There are 4 ways to turn a row about zero (a turn may also mirror it). The second row of each pair is the first, turned, with some noise. The first 36 pairs use one turn. New pairs use 2 turns, one after the other, and a turn may come again.
Known pairs, each followed by its turns in order:
[  0   2  -2  26  47  10  29 -14]
[-39  17  10 -15  -9  20 -38   4]
giso

[ 23 -23 -20  -8   9 -31  -1 -13]
[ -6  -2  11  33  38 -10  -9   4]
Meve

[  6   4 -20 -21  15  -7   8  -2]
[-11  -4   0   2  29  -2  -2 -18]
fopar

[  9 -33  17 -34  -9  -7 -47 -31]
[ 40  39   2  23   6 -44   2  -9]
fopar

[ -2 -10 -23 -16  -4 -10  10  26]
[-17  -7   7  -9 -11  28 -20   1]
bep

[ 47   4   8   4  16 -13 -21   1]
[  5   5 -10   3 -23 -10 -15 -47]
fopar

[ -8   1  -7 -35  28  43  12   8]
[-10 -44  15   6  -3   1 -34  27]
giso

[ 14   6  45  -5 -18 -15   6  -9]
[  4  18  19  20  34 -14   1 -24]
bep

[ 7 -1  2 22 22 21 -4  2]
[ 16  -6   5 -18   2 -21  15  16]
Meve

[ -9  12   4  -5  27 -14  -7  -5]
[-15   0   1   5   7 -16   2  27]
bep

[ 27 -11 -21  25  -5 -24 -12  -1]
[ 34 -11   2  -5  16  24  -8  21]
bep

[ 27  23  12   2 -23  19 -15  -3]
[-23  -3  26 -19 -20 -17  -2 -15]
Meve

[ 13 -25   5  -1 -22  -9 -19 -29]
[  3   3  -2  13   8 -25  10 -41]
giso

[-16  20 -11  -7  -5  -7  -7 -19]
[-16  -8 -17   0  -6   1 -24   2]
Meve

[  7 -35  16 -20   4 -14   0   8]
[ 13  -2   9  38   8   7  20 -14]
Meve

[ 14 -11   0 -15 -14  23  17 -28]
[-15 -39  18  -6  10  15   6  -9]
Meve

[18 -5  5 -1  4 -4 -3 13]
[ -4   6 -12  -1  -9  -5 -12 -12]
fopar

[  0 -40  -9   0  -3  10 -29  19]
[-8 10 11 25 -3  0 38 27]
Meve

[ -8   7  14  -5   0   4   1 -10]
[ 2  5  7  2 15 -9 -7  5]
giso

[-24  -2  -2   0   4 -16 -22  10]
[ -9   0 -14  20  -5  -1 -21  17]
bep

[  5 -14   5 -23   9  -1  -7  -4]
[ -3 -11  -2  21   5  -6  13 -10]
Meve

[  0  -5 -17  15 -47  13 -16  -9]
[  2  14  -6  -3 -19  -5  50  11]
fopar

[ 25  -3  -5 -20   2  -4   7  -4]
[-12  -6   8   7  21  -7   6 -20]
Meve

[  2   4  -5  21   3 -12  13   8]
[-4 -8 -8 -6 -4 26  0 -4]
fopar

[ -5   1  -8 -21 -17  10  14  -3]
[  7 -24  17  -5  15   1   8   1]
giso

[ 34  -9   5 -12  12  -1 -28 -10]
[ 14 -38  10   6  19 -14   1   3]
bep

[40 14  0 -2 -7 -1 11 21]
[-36   6 -10  -3 -18   0  -7 -24]
fopar

[-17   2 -20   6  -9 -19   3   7]
[  1  14  -4  -3  -7  14 -21  15]
bep

[-14 -17 -33  18  26   5   3   0]
[ -3  -8 -29 -22 -12  15   8  26]
bep

[-18  -7   0  -3   5 -22  34 -43]
[-10  31 -12 -39  28 -16  -8   4]
bep

[ -3   3 -43 -12   2  -4  17 -13]
[ -2 -22  20 -38 -11   8   1 -13]
giso

[ -9   3 -46  12  -9  47  20  23]
[-33 -24 -13 -46  13  -6  31  19]
fopar

[-14  14  47  11  22  20 -13 -17]
[ 28 -21  40   1 -26  -9 -28   9]
fopar

[-40 -14   5  -6 -24  23  25  14]
[ 25 -19  14  13  29  38  -8   4]
giso

[ 35  29   9  -3  17 -26 -11 -20]
[-28  22  -8 -20  -7 -40  15  10]
giso

[-31  -2 -15  47  11 -12   9  -6]
[ 11  38   8 -19 -13  33 -19 -16]
giso

New pairs. What belongs after each?
[  4 -21  18 -11 -11  21   0   3]
[-14  -2  14  10  25  18   1  -8]
Meve giso

[19 21 12 -5  7 -9 47 14]
[ 35   4  13  18  12 -10 -37   7]
fopar giso

[ -3  22 -33 -12  13   4   7 -24]
[-26   1 -10  -6  19   7 -34  -9]
fopar giso

[-2  2 -6 -5  3 -2 47  6]
[ -9 -32 -12  -8  14 -22  16  -3]
Meve Meve

[-28 -41   1  10  -4  -1   4  11]
[ 16  -5  12 -33  -3 -22  24 -19]
giso fopar

[ -2 -26 -47  21  -6  -5  -8 -11]
[-37 -33  18 -27  -7   9  -2   2]
fopar giso

[-46 -13  -5   1   1  -6  -1   2]
[-17 -10 -18  11 -31  19   2  14]
fopar giso

[ -1  -3  43 -38 -28  19 -36 -10]
[  5 -11  35   5 -21  55 -23  20]
Meve Meve

[-20 -19  -4 -19  -2  -3  21   7]
[ -9   0 -16  -4 -25 -22 -13   3]
bep bep

[ -4  -4 -13   1   4 -47  13  -7]
[-22 -22  10  28 -21  -8   7  15]
bep bep

[  2  11   7 -10  -7   2  10  28]
[ -1  12 -15   6 -15  14   0  18]
fopar Meve

[-14   4 -17   3   2 -19  16  -9]
[-18  14 -19  -2  -9 -10   8 -12]
bep Meve

[  3 -12 -47  -9 -13 -47 -21  10]
[ -1  17 -15  31 -32   1  25  47]
Meve bep

[ -8 -47 -47 -27  38 -16  12  19]
[-24 -46   0 -30 -14 -15   7  59]
fopar bep

[ 7  0 -3 -5  1 47 10 -4]
[-6 35 18  3 18 17 15  6]
bep fopar

[  5 -16   6  -9   8   0 -14  -2]
[ 5 12 -3 -4 13 16  6  4]
Meve bep

[ -1 -17   5 -18 -23 -26  38  -4]
[-31 -13 -15 -38   0 -10  19   2]
giso bep

[ 11  -1  14 -47 -18  15 -12   0]
[  6  36 -36 -21   7  -7  -6 -13]
Meve bep

[-15 -11   8 -19  20  -3   1  47]
[ -4  20 -47  10 -23   6   8  -8]
bep bep

[  0  -7  17  -2   1 -14 -19 -20]
[  0   4  28  -9   1 -18 -13  -4]
fopar Meve

[-23   9  18   1 -21  -7   1   3]
[ 21  14   5   7 -10 -16   1  17]
bep bep

[ 12   8  23   9   3  17   1 -10]
[ -1  -2   6  -2  23  -2 -16 -18]
Meve bep

[-21   3  17   8  10  -6 -16 -20]
[  2  29 -12   2  20  -9 -16   9]
bep Meve

[-18  34  -3   0   8  -2  -7  -5]
[-12  -3 -15  25 -19  15   1   7]
bep fopar

[  5 -34 -14   3   9   4  -7  16]
[  0 -22   1 -26 -19 -16   7   2]
fopar giso

[  9  11  -2  14   9  -1 -10  42]
[ -7   3  -2 -30 -29   8   0  24]
bep fopar

[  6   4 -12   9  23  -4  -5   9]
[  0 -14   2  -1  -5 -11 -11 -23]
fopar giso

[ 18  -5 -43   0  -7  -7  -6   5]
[-13 -18  19   7   1  34  -5 -16]
giso Meve

[ 26  -8  -8   7 -47   8  27  -9]
[-27  -3 -19  22   2 -35  20 -30]
Meve bep

[ 23   0  17   9 -10  37 -18  -7]
[  2  -7 -18   5  45  10  15  -5]
Meve giso

[ -2   7 -13  -4  13  17  27   7]
[-16  -9 -17  18  -7   1   1 -21]
giso bep

[-5 17  9  6 -6 16  4 -2]
[ -3 -10  -1   1 -18   1 -16   4]
giso fopar

[-47   5  29   4  39  -9   7   0]
[ -7  -1 -32  52 -31 -10  -6  -3]
fopar giso

[-11  -5  -7   6   2  25   5  12]
[-23  -9   3   0   1  12 -17  -4]
fopar bep

[ -2   5   8   4   4   6 -27  -7]
[-2 19 10 14 -2 14 -9  0]
Meve Meve

[ 10 -37   7   3   2   3 -18   7]
[ 19   1  -2 -12   0  14  34  -8]
giso fopar

[-30 -24 -10 -18  11  47  -5  13]
[ 11  12 -32 -32 -16   7 -38 -13]
bep bep

[  9   6 -12  46  47 -47  27  34]
[-50 -24  13   7  23 -38  45  39]
giso fopar

[-11 -16  -6 -33 -30 -12 -20   4]
[  5 -11  24  12  43  -9   3   1]
giso Meve

[-34   9   5  -3  20  -3 -16   2]
[  5  18  -7  10 -18  25 -16  19]
bep bep

[  1  -5  -4 -47  10   1 -22   3]
[  8  29 -28 -25   1  13  -2  19]
Meve bep

[ 33  21  -4 -15   0  44 -18  13]
[ 31  37  25  13 -15  29  -3   4]
giso Meve

